All groups share one centre, and each spreads out both ways along 10 directions, with some noise.
Known rows, each followed by its group:
[  8  -4   1  49  -5  -2   1  41  -8 -11  10   0  -3  22 -23 -16  22   3]
Bozas
[ -9   5  -3 -11  32  35  11  -1  29  -2  -8  28  -7  56  14  26  14  16]
Deboz
[-12  -3 -21  33   3  25 -16  19 -11 -15  -4  -1  11  11 -12  -3  12 -19]
vuti
[ -6 -14  17  24  -3  -1  -3  -8  -8 -10  13   8   8  -8 -14  -1   9  -8]
vuti
[-23 -53   7  26  -3 -33   9  -7 -20 -34   8  34 -23  14  15  15   4 -13]
Tepo
[ 32  -9  -8 -14   9 -14  -9  47   2 -29 -20   0 -12  11  17 -10  -4  16]
vuti
[ 17  18  -9  32  33 -16 -11  27  63  -6  38 -44  23 -19  33   5  38  28]
Bozas
[ -3  -5 -26  -8  20  17 -11  10   8  11 -22 -26  -8  12 -16 -19   4  -6]
Bozas
[  9   1  15  20  -7  -8   6  30 -22 -17  22  28 -25  12  -6 -17   8  -5]
Bozas
[ -1  14 -19  -8  18   9   8   0 -14 -20  -4 -20   5  -9 -26 -19   4  -1]
vuti
[ 21 -25  14  34 -33  16  -2   5  -3  25  41  11  12  19 -14   0   5  -1]
vuti
[ 21  14   9  -4  10 -23  36  17 -18 -26  15 -20   4  -4 -30 -25  -1  28]
Deboz
[ -4  -4   3  32  -4   2  -4   8 -11  -6   6   4  -6   1 -18 -15  13 -13]
Tepo
[ 12  -6  18  24  -7  27 -34  20   8   4   4  10  23  -4   4   7   7 -12]
Tepo
[ 16 -41  15 -18 -32 -24  30 -14 -51  -4  25  21  -6   6  -5  -1 -39   4]
Deboz
[-25  21 -20 -55  38 -18  47  14 -13 -34  31  -4 -32 -10 -19 -13  21  39]
vuti
[ -1  16   3  14  13  31   4 -11  -3  14   0  -5   9  21 -18  -9   1 -13]
vuti
[-21 -27  18  35  18  -2 -24   5  18 -24 -28  22  -8  11   7  15  29 -13]
Deboz
[ 31  36  16  54   3  43 -71  68  30  10  -1 -25  39 -28  -5 -22  33 -18]
vuti
[  3 -11   4  16  -7   6  -3  18 -10  -1   6   4  -5  10 -22 -13   8  -4]
Bozas
[36 33 10 17 19 16 13 49 16 -9  2  7  7 49 10 -2  4 26]
vuti
[ 16  -4   6 -11  -5  22 -48  55   1  -1  -3  16  -9 -12   8  -8   8  -8]
Bozas
[ 12   3  -7  38   1  13 -21  39  15   5  21   7  -5  20  20  -2  19 -10]
Bozas
[ -5 -38 -10   4  -5  23 -10  25  29  27  10  -1 -10  31 -31   4  40  25]
Deboz
[  5   2  22  -2   7   9  -1   1 -10 -31 -12   4  31 -14 -18   4   0   7]
Bozas
[ 16  17 -31  14  -1  27  13  37 -23   0   9 -10   7  37 -20 -16  -9   2]
Deboz
[ -3 -25  -6  -6  13 -29  21  13  -2 -23   6  -4 -15   7  -9  -1  12  26]
Bozas
[  6 -12  29  21   6  -3  -5  15  16 -19   3   7  17  -1 -10  11  23  18]
Deboz
[  5 -13  -1   5  -6  -6  -9  18 -24 -19   4  -4   5 -18 -12 -11  -2  -5]
Deboz
[ -2  -5  10   9   1   8  24 -16  -4  -8  32  16   8  15  -7   9   7   9]
Deboz
[-26   9 -22  11  19  12   3  -2 -31 -46 -13  -1  13  -7 -22  -4   5 -18]
Bozas
[ 10   7  -1 -13   9  25  14  15   0 -24  24  -5  50   0 -13  22   3  34]
Tepo
[ 15 -53  32  -2  -6   0   6 -28   3  24  -3 -11  15   9 -27   3 -12  11]
Tepo
[  9 -21   8  -5  -5   6 -18  20  -2  -3   2  11  -3  -1   3   3   2   1]
Deboz
[ 12  -8  -5  15  46  -5 -14  25  18  -7  -6 -18 -11  21  37 -10  -4  -8]
Tepo
[ 18 -18  36  -8 -39   8 -14  -7  -9  40 -13  32 -39  12 -29 -23  -2 -11]
Tepo
[ 17   4  27   8  15  -8  22 -15   0  -9   9 -19  18  -6 -23 -13  -1  15]
Tepo
[ 19   2  -5  -6 -19  38  -6  26   2  18  32  -6  26   0 -33  -3  13  22]
Tepo
[  7 -23  14  -6  -5   4  -2  14   1   2  12  21  -6  16   5   9   3   9]
vuti
[  6   6  -4   6  -7  57 -48  29   3   5 -14  25  23   9  11  15   1 -21]
Tepo
[ 25  -7  58  35   7  -4 -19  20   4 -17 -50   8  16   9 -15  -7  -2  -5]
Bozas
[ 34  12  15  28 -11  22  -2  24  17  31  40  -9  18  17 -13 -10  15  15]
Bozas
[  9 -25  -2  15 -15 -27 -15  39 -10  -1  31   0 -35 -16  -6 -29  19  -4]
Deboz
[-10 -18 -29 -13  -3  27   1  -2 -22  14   3  22 -25  40   7   1 -15 -18]
Deboz
[  7  18   2  22  14   9  -7  23   8 -10   7 -19   9  -9 -25 -20  25   2]
Deboz
[ 21   8  18  13  22  11 -57  48  23  -6 -38 -22  11 -27   1 -22  16 -13]
Tepo
[ 23  44  15  40  12  -1  33   6  -2  -3  45  19 -22  43  22 -15  -1  -6]
vuti
[-14 -31 -12   4 -18   4 -24  47 -16 -25 -25  46 -26  26   5  15  14  -5]
Tepo
[ 40  12   6 -15   4  24   4  14   5  -2  -8  -8  29  15  -5  -2 -13  18]
vuti
[ 49   2  -7  55 -22  13 -26  56   7   9  15 -21  17  14 -15 -27  13  -2]
vuti
[ -1  -6  12 -16   7  18 -23  -5  -4 -12  -4   8  18 -22   3   9  -5 -10]
Bozas
[  2 -16   7  58   1 -36  40 -12 -14   1  38 -13 -26  22 -30 -33  15  -2]
Tepo

New rows, each followed by its group:
[-28  -4  31 -32  41  -8 -14   4  10 -13 -37  -3 -18 -33 -21 -10  19   5]
vuti
[  3  -4  37 -17   7 -16  29   2 -35 -52 -15  39  -5   9 -12   5 -15  14]
Bozas
[-26 -28  -5  -3   2   8 -21  33  10  38  13 -19 -35 -11 -49 -29  44   4]
vuti
[ 14  21  27 -14  53 -29  14  -3   8 -42 -11 -29   7 -31   6 -20  -3  12]
Tepo
[ 11 -57  38 -37 -15   1 -22 -41  -7  12 -18  15  11 -27  -4  12 -24  -8]
vuti
[ 11  -4  27   0  11 -22  -1  12   1 -17 -17   3 -19  -7  -4 -18   5   4]
Tepo
[-49  -8  18  38  32   0  -5   9  -1 -24 -28  27 -16  23  -4  12  26 -19]
vuti
[ 10 -20  39  56  -5 -18   7  30  -5 -43  -6  25  22  25  -3  19  13  15]
Bozas
[-15   5  11  -2  23   5  -7  -2  -4 -22 -16   3   3 -12  -8  -2  10  -7]
vuti
[ 14 -39   8 -28  -4 -30  10  25  -8 -14  -9 -25   1 -21 -48 -16  10  40]
Deboz
[ -1   8 -29   3   9   0 -33  12 -49 -13 -32 -10 -28 -18   8 -44 -31 -65]
Deboz
[ 29  -2  29  37 -28  26 -16  44 -20  17  -7  -6  17   6 -69 -37  15   0]
Bozas
[ -7 -31  41  11 -25  -8  -7 -37 -21   8 -40  41 -34   9 -20 -11 -10 -35]
Tepo
[ 15   5  12 -12  29 -23  26   5   1 -19   3 -18  -5   1  -9 -17   0  23]
Tepo
[ 27  -2  42  36 -10   9 -22 -15  16  32  18 -15  17 -21 -17 -22   7 -17]
Bozas
[ 41  -2 -14 -22  -5  14  11  20  -6 -12  -5 -24  34   9 -25  -9 -12  31]
vuti
[ 24  23  49   3  23   1  -8   3  27 -13  -5  -4  21 -18  -1  -5  12  15]
Deboz
[ 32  15   3   2  10  17  27  10  21  28  25 -14   6  40  -7  -7   2  29]
Bozas
[ 28  33  -9  -3  12  11 -26  81  10  -9  20  -1 -15  -5   8 -26  26  12]
Bozas
[  5 -17   1  20   0  10 -21  27   2 -10  21  15   4   4  19   9  10  -6]
Tepo
[  8 -17   0  24  -2 -17  -6  25  -3  11  -9  -7 -40  14 -21 -36  16  -9]
Tepo
[ -6  -4  -7  37  -6  24  30 -30 -24  -2  18   1  25  34 -31   3  -7 -10]
vuti
[ -7  35 -13  12  14  54   5  16   0   4  27   6  22  28  -8   8  11   2]
vuti
[  5 -13  16   8   7  16 -17  13   5 -22   6  12  37  -1  15  25  -1   4]
Tepo
[ 12 -28  25  38 -27  27 -10  17 -19  12 -11  19  16  36 -39  -1   1  -7]
Bozas
[  7  11  -5  19  17  -3  -4  34   1  -9 -22  -4 -30  24  -6 -27  11  -8]
Tepo
[ 18   9 -16 -36  18  40  -1  30  11   0  25 -16  37   6  -3  11  -2  33]
Tepo
[  6   0  30  19  -4 -26  21  -8 -12 -12   4  23 -33  14  -8 -18   3  -6]
Tepo
[  1  10  26  35   6   4 -20 -12  11 -19  23  -5  38 -39  10   8  13 -11]
Bozas
[-13  29  -9  22  31   8  23   3  -1 -38   8  -1   7  15  -9  -1  21   5]
Deboz
[  4   4   6   9  22 -11  20  28  12 -28   5  17 -15  35   8   7  19  26]
Deboz
[-18 -20   8  54  15 -22  -9 -25 -14 -13 -11 -18 -14 -14 -16 -30   9 -43]
Tepo
[ -2   4   7  33  18  10  -6   8  -4 -25 -10  13   9  16  13   8   0 -15]
Tepo
[ 14   0   4  24  -7  -9 -35  30 -41 -27 -13  -5   7 -34   7 -26 -21 -42]
Deboz
[ 12 -35  42  74 -34 -35 -15  59 -16 -21  25  46 -31  19   5  -8  26  -8]
Bozas
[ 19  -9   1  52   2 -25   6  36  32   9  41 -15 -13  20  11 -10  34  18]
Bozas
[ -8  28 -46 -26  16  17   2  -3  -2  15  53 -29 -22 -23  -5 -32  13  -9]
Bozas
[  1   0  44   0  20  20 -19 -29  16 -16 -30   5  39 -20  -4  16   0  -6]
Deboz
[  8   6  -8  16   8  20   6  19   2 -10  14   3  15  25  -2   7   7  11]
Bozas
[ -6   3 -32 -26  15  18  -5  18  -8  -9  34   8 -13   1  20   0   1   0]
Tepo
[ 29  -5  28   5   2  -6  17  -7   0  -7  -7 -10  19   6 -21  -9  -7  17]
vuti
[ -1  42  14  -3  28  32  23 -45  -8   7   3  -8  15   6 -20 -14 -14 -16]
vuti
[-11 -23  31   5  21 -38  -5   2  14 -32 -10  19 -30 -13  11   0  23   2]
Deboz
[-12 -22  -4  11   6 -30  17  -9 -12  -1  17   6 -55  10 -11 -27  15 -12]
Deboz
[  5   7  12  22  13 -14  15  20 -26 -26 -22   3 -20  18 -33 -31   6  -5]
Bozas
[  6   2 -12 -27   9  44 -36   2  24  45  -1 -34   0 -20 -40 -30  21  -7]
Deboz
[ 23   6  -3  32  16  10 -18  27  17  25  25 -36   1  -2 -10 -35  14  -9]
Tepo
[ -6 -14  -8  18   0 -15  22   5  -5  -6  29 -13 -12   2 -41 -20  28  14]
Deboz
[ 18  17  35  24   9  -4  -5   0  -5   6  -1  16 -29  10   9 -30  -7 -28]
Bozas
[ 17   6  17  22   8  -7  11   9  -1  -5  18   0  -4  12  -4 -15   6   5]
Tepo
[ 19  16 -25  18  14  41  -7  29  31  26  14 -33  31  29 -10  -1  16  18]
Bozas
[  3 -20  -8  31 -27  27  10  21 -13   8  38  33   7  50  -4  22   8   8]
Tepo
[ -5  13   6   2   6  14 -11  22 -10 -39 -19  32   8   8  10  15   2  -3]
Tepo
[  6 -13   9   0   4  -2  -2  17 -12  -7 -18   7 -18  12 -17 -17   0  -3]
Bozas
[ 21 -16  -6  -5 -10   3  -9  48  -6  -3   6 -28  18 -15 -41 -19  14  27]
Deboz
[ 33  18 -11  -9   6   5  -6  40   9  24  14 -35 -24  -4 -26 -51  16  11]
vuti
[ -3 -27  26 -10  18 -32  45 -51 -10 -13 -21  -9  -7  11 -30  -8 -15  13]
Bozas
[ -1 -45  50  11 -56 -11  -5 -16 -22   2 -17  54 -16   2 -37   7   5  -4]
Tepo
[ -2  11 -16   3   0  20   0  19 -11 -15  21   2  11  -2 -16  -3  13   4]
Tepo
[ 17  45   4  15  46  -4   0  62  31 -38 -12  -4 -12  17  12 -13  33  24]
Deboz
[  2 -40 -20   8  21  -7   8  27   6  -9  29 -13   2  23  12   9   5  18]
Tepo
[ -1 -23  10  27  17 -17   4   2  17 -18 -19 -10  12  15   2  11   9  12]
Bozas
[ 17 -19  -8  22 -44  30  -7  64  -5  18  -2  24  -6  52 -43   0  25  25]
Tepo
[ 15   0  33  12   5 -27  13 -11  -2  -1  30   2 -21 -11  -2 -24   3  -2]
Tepo
[ 31 -16 -10 -46  21  43  -2  22  24  31  13 -18  27  34   7  15 -15  34]
Tepo
[ 31  -8   5  17 -16  -6  11  32  -3 -11  37   1  10   9  -8  -6  10  25]
vuti
